The rows are grouped in 3 ways, from coarse to fine. Each group lies inside one group of the grouping before and may be the whole of it. The rows also spread widely along 11 directions, which tell nothing about the answers.
(in the rows, 128 means zero)
Some rows, each with its group in each grouping after it:
[ 91 118 195 136 120 137 136 151 140 144 123 172 118  62 109 127  99 118
 185  84 111 142 107  96 135 159 112  95 148 141  66 120]
z_438 z_348 z_705
[117  95 132 117  90 122 108 167 135 109 110 137 144 119 137 131 134 112
 170  75  99 153 132 146 133 110 114 163 119 113 110 110]
z_438 z_627 z_921
[127 152 128  89 137 151 154 116 133 130 121  92 110 128  91  46 148  98
 104 154  87 130 133 124 123 143 140 146 158 156 184 131]
z_728 z_402 z_270
[216 132  35 138 147 148 152  67 148  86 145  88 116 124 180 193 188 136
 102 145 159 112  82 195 128 140 159 179  72  96 188 157]
z_728 z_402 z_791
[155 129 115 168  93 146 123 161 102 144  87 127 125 140 125 128 180 104
 112  85  89 118 120 142 127 135 173 126 121 113 157  95]
z_728 z_261 z_209
[124 115 143 151 179 137 122 132 108  98 122 153  73 146  88 101 124 123
 149 151 156 110  86 136 181 124 124 101 151 112 147 117]
z_309 z_729 z_659
[ 98 120 120  95 115  82 159 129 158 125 141 140 123  70 131 142 126 131
 161 106  70 139 149 127 102 166 141 145 100 142 105 143]
z_438 z_627 z_91
[ 94 153  98 117 123  84 111 200 143 168 116 136 143 136 115 135 171 111
 148 125 119 175 147 167 116 114  96 126  71  43 153 127]
z_309 z_146 z_362
[153 148 101 143 142  56 115 153 136 100  97 103 128 111 128 143 110  60
  70 133 161 118 131 141 155  92 127 101 139  70 121 130]
z_438 z_347 z_693
[133 154 118  98 110 102  86 183 141 133  73  67 149 131  92  71 175  44
 119 149 113 161 121 169 133 113  99 169 126  64 201 105]
z_438 z_347 z_191
[159 133 140 106  98 194 149 168 121 217 130 143 157  95  91  73 212 105
 170 101  88 127 119  75  81 125  68  89 140  73 103 150]
z_309 z_729 z_412
[141 107 174 184 100 179 117 132  61 155 101 115 116 156  67  97 133 128
 114 116 129  96  29 125 175 142 121 128 122 140 140 128]
z_309 z_146 z_243
[ 73 164 138 197 128 143 114 182 127 165 109 151 107 166 135 151 142 142
 119 104 116 171 134 209 143 155 190 132  91 108 188  61]
z_728 z_132 z_598
[122  78 130 121 119 135 127 165 132 124 131 182 119 107 142 143 149 143
 202  65  92 139 143 127 123 124 113 127 118 114  92 115]
z_438 z_627 z_713
[134 152 109 161 138 116 115 157 146 145  99 123 106 102 132 169 180 103
 151 116 111 138  98 189 129 180 171 148  77  72 186 102]
z_438 z_347 z_628
[197 112  91 143  68 167 122 147 138 119 105 130 169 102 183 172 190 102
 151  49 121 134 131 133 108 106 129 145 117  81 101 115]
z_728 z_261 z_395
[117 101  76 129 119 115 126 167 128 137 131 150 116 151 140 156 189 170
 157 103  91 160 148 185 106 127 139 167  44 101 174 119]
z_728 z_402 z_590
[128 134 123 136 107 126 105 168 121 147 104  91 164 153  99 112 144  97
 102 136 163 170  96 173 147  83  71 146  89  70 162 129]
z_728 z_402 z_590
[159 120  93 117  90 111 163 134 128 158 135 112 153  95 134 143 154 127
 102 101  71 108 137 120  88 142 136 131  94 122 105 160]
z_438 z_627 z_713
[ 89 166 144  94  99 100 168 119 162 140 153  92 155  94 131 102  50 116
  65 138 106 145 170 114 113 114 126 124 148 173  92 158]
z_438 z_348 z_705
[ 94 101 123 101 156 140 125 161 132 143 142 179  96 129 105 109 170 153
 221 124 111 157 117 138 129 144  81 124  90  93 139 133]
z_309 z_146 z_362
[174 145 117 137 107 103 141 113 114 117 104  99 129  88 102 126 156  83
  92 127 109  85  87 111 137 140 153 119 146 107 126 152]
z_309 z_729 z_412
[100 158 135  98 111 120 149 120 163 137 149 123 146  87 132 124 103 118
 149 123 128 163 129 131 134 132  93 125 122 120  99 157]
z_309 z_146 z_362
[ 83  91 126 106 101  94 145 163 122 143 143 140 135 136 108 114  99 158
 130 110  77 141 158 131 114 114 109 140  91 151 109 145]
z_438 z_627 z_713
[140  79 111 109 101 100 133 143  79 115  99 108 126 155  71  76 147 116
  94 139  90 105 110 105 126 114 111 138 112 146 142 149]
z_728 z_261 z_395
[101 181 123 132 129 140 183 109 186 148 171 139 136  74 174 168  92 145
 114 110 126 168 164 147 112 141 148 106 118 133  99 141]
z_728 z_402 z_590
[127 130 133 125 160 108 115 125 159  90 119 147 117  81 124 155 134  93
 201 129 183 152  70 146 169 139  74 114 115  58 110 143]
z_309 z_146 z_362
[131  96 148 143 148 143 100 165 112  65 100 151  93 165 130  85 113 101
 142  88 128 123 148 130 180  73 140 122 201 130 125  73]
z_438 z_627 z_713
[122  75 115 152 109 114  75 166  92  80 105 130 123 200 112 127 119 139
 141 113 165 145  91 178 190  60  86 171  90  95 149 118]
z_309 z_146 z_243
[112  89 155 178 106 145  84 178  76 145  93 145 112 161  67 125 166 138
 171 112 130 131  40 172 171 132 106 153  78  89 166 111]
z_309 z_729 z_412
[114 129 155 133 131 197 122 117 154 122 140 113 116 130 138 111 101 128
 162 129 146 161  89 173 165 138 114 168 129 139 158 117]
z_438 z_347 z_628
[121 187 127 149 133 136 160 118 194 168 140 133 128  24 173 206 135 113
 168 108 121 155 109 173 111 211 158 120  88  86 124 129]
z_438 z_347 z_191
[119 170 164 155 123 193 148 120 144 148 134 110 114 125 143  97 108 115
 103 109  93 127 133 147 146 153 184 132 176 170 149  93]
z_438 z_627 z_713

New rows, each followed by its group in each grouping:
[118 148 147 172  97 163 134 165 127 185 122 124 145 124 136 138 133 122
 113  89 109 140 119 158 121 132 147 129 113 117 124 102]
z_438 z_627 z_91
[167  97 144 102 100 115 140 135 106 111 110 106 157 119 102  67 102  72
  81 103 122  95 133  59 134  62  81  99 197 136  56 145]
z_438 z_627 z_91
[110 100  62  96 196  39 119 172 151  65 120 183  85 133 129 146 167 123
 178 134 136 158 178 156 128 109 112 110  97  57 145 116]
z_728 z_132 z_598
[142 162 110 141 137 114 142 143 130 153 136 102 147 129 105 122 115 100
  73 166 173 126 109 138 143  86  90  90 119  71 123 161]
z_309 z_729 z_659
[ 89  99 158 133 122 121 111 185  95 148  98 141  96 153  72  76 153 127
 152 112  56 128 122 141 134 156 150 145 119 142 171  93]
z_438 z_627 z_713
[ 98 131 135 101  77 128 148 148 114 149 127 130 124 138 114  75 137 139
 128  91  37 128 167 110 110 141 157 147 137 170 129 123]
z_309 z_146 z_362
[106 195 115 125 182  76 174 117 177 111 143 171  75  62 153 149 119 106
 136 114 104 117 182 104 128 168 196  58 173 120  97 121]
z_309 z_146 z_362
[148 187  87 102  91 128 118 151 204 133 117  79 180  79 194 154 160  68
 139 102 128 187 166 192 109 119 121 178 111  55 157 115]
z_438 z_347 z_191
[102 136 113 137 155 147 132 137 150 131 142 144  78 130 149 148 149 164
 167 130  94 147 130 192 124 175 184 164  86 139 189 100]
z_438 z_348 z_705
[138 123 112 160 105 103 142 136  86 130 105  94 104 162 110 117 131 133
  51 116  53  80 123 152 132 148 214 155 115 176 173 113]
z_438 z_627 z_713
[158 123 135 161 177 151 140 156 107 162 117 162  73 124 103 106 168 109
 130 117 112  86 117 107 135 146 151  70 154 107 136 105]
z_438 z_347 z_693
[159 140 100 135 114 111 121 121 138  99 108  84 144 124 132 144 146  91
  93 134 152 142  95 172 149 110 121 160 103  93 164 137]
z_728 z_402 z_590
[145 158 108  99 108  85 124 149 140 128  97 109 145  91 114 111 175  66
 134 113 100 130 129 117 120 134 117 120 134  77 124 141]
z_309 z_146 z_362
[117 105 122 134 229 162 131 160 118 132 148 166  55 177  98  81 147 145
 163 167 147 126 120 147 154 116 110  95 135 104 176 105]
z_438 z_627 z_713
[169 105  91 123  83 159 144 138  84 153 108 102 128 163 109  89 199 137
  83 100  47 101 130 136  98 134 174 168 105 156 179 126]
z_728 z_402 z_270
[189 110 109 160  85 142 153 125  69 169 107  89 156 149  88 113 157 119
  35 128 112  80  70 113 114 123 125 118 102 129 128 158]
z_728 z_132 z_598
[115 116 101 124 114  95 147 132 124 125 137 109 116 143 126 131 100 146
  83 131  92 120 144 153 126 126 158 153  91 154 148 143]
z_438 z_347 z_628
[164 161 122 170 174 143 122 122 136 102  89 122  61 109 140 131 171  80
 130 122 113 101 101 169 159 181 214 129 161 111 195  74]
z_438 z_347 z_191
[ 76 189 169  91 137 174 177 137 182 155 155 152 125  88 140  62  89 107
 132 101  92 175 218  98 111 124 134  84 210 160  96 107]
z_728 z_402 z_270
[127 152  80 104 142 145 162  97 176 112 179  90 131 141 175 133  97 155
  98 157 130 149 156 185 124 117 137 175 102 147 166 147]
z_438 z_627 z_713
[ 90 132  63  75 128  34 168 141 151 131 151 113 135 123 111 121 115 142
  85 165  91 152 188 139  89 117 109 131  58 122 143 178]
z_728 z_261 z_209
[169 111 111  88 124 171 150 120 137 122 126 140 121  94 130 100 194 114
 177  97  92 127 130 109 103 143 120 136 141 120 130 136]
z_728 z_402 z_270
[104 146 152 145  93 165 151 112 123 160 145 116 131 117 112 120 102 150
 124 119 108 135  88 140 143 156 131 145 103 152 129 144]
z_309 z_146 z_243
[111 135 140 137 157 155 118 138 142 104 116 138  93 134 122 109 144 116
 163 124 138 162 114 169 162 135 134 143 133 113 177  95]
z_728 z_402 z_590
[165 153 119 169 101 142 137 134 147 140 122 113 157  94 178 184 122 105
  95  87 149 124 116 147 127 109 153 115 129 101  94 123]
z_438 z_348 z_705
[131  92 146 176 124 117 109 156 101  83 104 176  97 132 124 155 118 128
 158  77 136 107 106 135 179 106 150 109 146 113  93 101]
z_309 z_729 z_659
[ 88 120 165  89 165 162 166 112 129 118 151 169  60 112  84  42 123 149
 184 140  66 115 143  84 135 164 138 110 185 184 134 131]
z_309 z_729 z_412
[139 107 133 109 114 133 155 127 122 110 116 156 101  90 112  96 151 111
 157  86  61 109 145  79 115 158 151 107 162 157 106 124]
z_728 z_261 z_209
[150 130 130 107 124 152 133 134 122 106 125 124 119 140 118  67 141  98
 127 118 111 112 148 106 143  92 125 119 192 129 123 123]
z_309 z_729 z_659
[102 125 111 129 125  77 110 160 164 101 118 141 132  87 150 189 130 116
 178 100 123 169 126 185 138 143 125 155  78  78 130 116]
z_438 z_627 z_713
[139 142 118 141 117 132 168 110 147 160 148 112 140  76 138 172 125 132
 118 123 123 121  89 144 111 161 127 130  84 118 105 159]
z_438 z_627 z_91
[108 131 131 153 118 172 121 202 134 177 129 192 117 130 141 139 191 143
 202  67  91 156 162 149 113 127 142 109 118  73 124  86]
z_309 z_729 z_659
[132 163 151 149  72 159 138 121 117 127 113 104 129 134 136  94 111 111
  84  82  75 110 140 122 146 130 192 143 179 170 130 106]
z_309 z_146 z_243
[154 132 159 156  75 227 150  90 118 176 128  87 131 108 126 116 140 141
 126 111  83 115  48 164 132 200 163 189 102 180 170 128]
z_438 z_347 z_191
[117 135  82 114 128  47 121 148 156  95 126 134 142 105 146 179 127 115
 146 124 156 156 134 161 141 101  95 129  78  58 107 157]
z_309 z_146 z_362
[118 179 141 162 141 123 115 174 151 140 103 114 128 126 138 127 119  74
  99 113 140 148 142 163 151 110 149 101 158  81 143  84]
z_438 z_627 z_713
[ 57 119 152 100 108 131 109 166 152 124 145 136 149 142 107 106  89 142
 182 134 147 197 129 172 155  89  55 161  99 104 130 136]
z_309 z_729 z_659
[145 192  98 135 144 137 141  99 169 107 127  71 130 127 155 132 129  92
  73 160 158 154 119 189 149 125 154 153 127 108 194 124]
z_728 z_402 z_590
[116 142 175 145 103 209 162 111 133 164 157 152 127 102 135 111  96 150
 154  86 120 131 110 102 141 138 116 101 155 154  77 137]
z_309 z_146 z_243
[ 87 185 162 172  57 115 141 145 125 168 122  93 176 127 128 133  56 112
  47 101 124 146 127 146 151 107 144 119 127 142  95 132]
z_309 z_146 z_362
[136 161 119 109 164 149 141 141 162 118 133 159  93 104 144 100 162  99
 176 104 116 137 169 110 131 127 137  91 183  92 122 110]
z_309 z_146 z_243
[ 98 141 157 141 121 207 138 130 113 146 134 109 103 183 111  63 127 152
 111 135  98 151 121 174 151 131 153 170 133 179 206  96]
z_728 z_402 z_590
[119 116  93  92 148 133 128 184 141 154 132 144 113 147 125  97 194 129
 174 119  77 151 171 153  95 126 119 144 104  92 175 111]
z_438 z_627 z_713
[149 129 127 169 160 169 134 155 104 154 129 123 100 182 119  91 116 125
  73 137 151 110 124 145 155  87 129 100 149 121 152 104]
z_438 z_347 z_191
[105 126 119  94  92  85 126 129 127  65 116 102 124 146 116  86  98 115
 103 121  81 126 164 139 151  99 158 171 157 164 141 128]
z_309 z_729 z_659
[105 170 124 172 139 168 152 137 139 166 145 125 123 151 141 143 109 147
  84 131 147 153 126 188 140 121 154 123 100 124 162 113]
z_728 z_402 z_270
[123 120 132 108 111 106 123 146 119  83 100 119 133 142 108  76 110  87
 100 116 115 138 151 118 148  93 122 127 171 137 123 115]
z_728 z_132 z_598
[155 140  60 100 165 101 131 175 162 117 125 146 102 133 164 123 185 102
 136 108  98 132 215 137  98  94 154 111 144  71 151 102]
z_438 z_347 z_628
[110 122 112 119 102  78 140 120 128 107 144 109 147 126 116 142  70 136
  96 138 149 136 111 137 151  91  83 135  90 121  97 180]
z_309 z_146 z_243
[ 97 156 156 151  79 218  92 159 152 156 120  82 155 167 150 107 116 120
 140 113 135 195 103 223 161 118 124 216 105 123 200  85]
z_438 z_347 z_628
[ 87 111 143 141 146 108 134 149  90 120 124 155  73 174  86  83 110 149
 116 129  92 112 134 125 159 125 155 110 136 162 142 114]
z_309 z_146 z_362
[ 80 154 129 103 139 128 162 116 187 106 168 146 131  95 160 137  72 141
 142 119 144 187 177 144 135 104 106 121 135 138  97 139]
z_728 z_402 z_590
[144 112 136 139 113 133 147 133 101 122 118 122 137 133 105 103 100 114
  75 111 133 117 120 108 146  85 113 103 149 140  96 140]
z_728 z_402 z_270
[154 120 151 172 134 169 152 144 128 156 137 168 121  99 151 141 105 122
 123  73 144 112 131 102 136 103 123  60 165 117  56 114]
z_438 z_347 z_191
[161 130  82 144 115 126 119 119 131  86 105  93 125 145 148 145 152 110
 102 132 136 127 111 181 146 122 158 172  99 112 183 118]
z_728 z_261 z_395
[ 96 159 129 107 114  80 122 153 156 119 113  80 151 118 111  99  79  74
  80 153 133 160 143 154 143 102 108 142 130 113 144 135]
z_438 z_347 z_628
[ 90 156 186 167 143 165 128 173 123 158 115 149 115 141 101  84 102 102
 118 110 148 159 130 130 159 100 116  77 170 115 123  84]
z_728 z_402 z_590
[ 96 189 108  84 147 152 173 103 190 158 165 103 119  91 137 112 150 135
 139 167 101 181 143 174 101 184 138 159  92 131 196 144]
z_728 z_402 z_590
[142 134 116 137 121 159 116 162 115 180 117 125 132 136 102 120 204 119
 165 126 125 141  76 159 128 149  95 137  78  64 167 134]
z_309 z_146 z_362
[164 134 106 121 143 129 134 123 151  91 101 148 105  81 142 138 190  86
 167 103 113 128 120 133 125 164 151 123 147  90 140 110]
z_728 z_132 z_598
[123 133 153 146 117 152 102 164 110 127  88 140 104 142 108  90 168  97
 165  93  97 131 110 135 158 139 148 133 154 111 155  87]
z_309 z_146 z_362
[133 124  88 103 136 107 123 175 133 131 119 117 124 161 129  94 163 109
 113 126  89 135 179 146 113  94 134 140 129 101 166 113]
z_438 z_627 z_713
[124 102  95 102  98 161 135 147 133 161 150 102 147 155 133 107 145 159
 136 131  98 158 128 177 107 117  94 191  61 130 172 144]
z_438 z_347 z_191
[134 131 105 120  53 101 142 117 152 114 142  74 188 115 163 157  60 123
  60 111 131 146 136 161 134  87 110 178  91 141 100 165]
z_438 z_347 z_693
[137 151 115 117  76 146 136 156 116 163 121  99 152 150 117  76 158 114
  86 110  68 126 164 125 112 100 149 146 147 131 147 127]
z_309 z_729 z_412
[157 156  88 127 153 117 151 114 143 122 143 121 115 116 141 141 138 117
 105 139 146 115 125 132 135 116 126 100 122  91 125 154]
z_309 z_146 z_243
[140 151  81 117  90  87 133 149 153 142 130  69 185 127 150 148 119 102
  63 132 129 151 145 172 111  86 106 158  85  87 135 154]
z_438 z_627 z_713
[108 151 143 114 138 116 100 148 170  78 102 145 107  82 127 124 153  78
 213 108 127 162 124 155 161 148 133 141 157  78 143  97]
z_309 z_729 z_659
[113 115  97 146 103 109 110 168 128 140 130 139 150 147 140 176 144 152
 151 107 151 164 108 185 139 100  90 150  45  67 127 141]
z_309 z_146 z_362
[164  94 152 139  76 181 111 125 127  88 107 119 146 112 156 132 129 106
 166  57 113 129  96 139 157 116 131 172 156 140 103 105]
z_438 z_627 z_713
[131  59  93  20 111  81 118 142 128  82 108 113 122 106  82  60 194 107
 203 134  35 134 133 115  96 150  84 201 104 131 167 156]
z_438 z_627 z_713
[ 83 143 163 110 193 193 130 157 146 148 138 150  66 151  99  41 147 129
 191 150  95 155 140 146 142 159 129 126 166 138 199  83]
z_438 z_627 z_713
[123 140 136 121  85 110 118 157 143 126 110  90 173 119 126 111 105  81
  99 110 121 153 134 145 138  89 101 143 140 107 114 127]
z_438 z_627 z_713
[128 110 114 101 125 154 153  95 130 114 145 102  96 136 121  92 123 151
 124 143  76 117 119 150 129 160 162 187 111 187 181 138]
z_438 z_347 z_628
[123 130 141 115  77 101 153 143 102 158 118 112 145 110  78  82 124 112
  85 118  69 102 134  81 116 120 127 109 145 143  98 158]
z_309 z_729 z_412
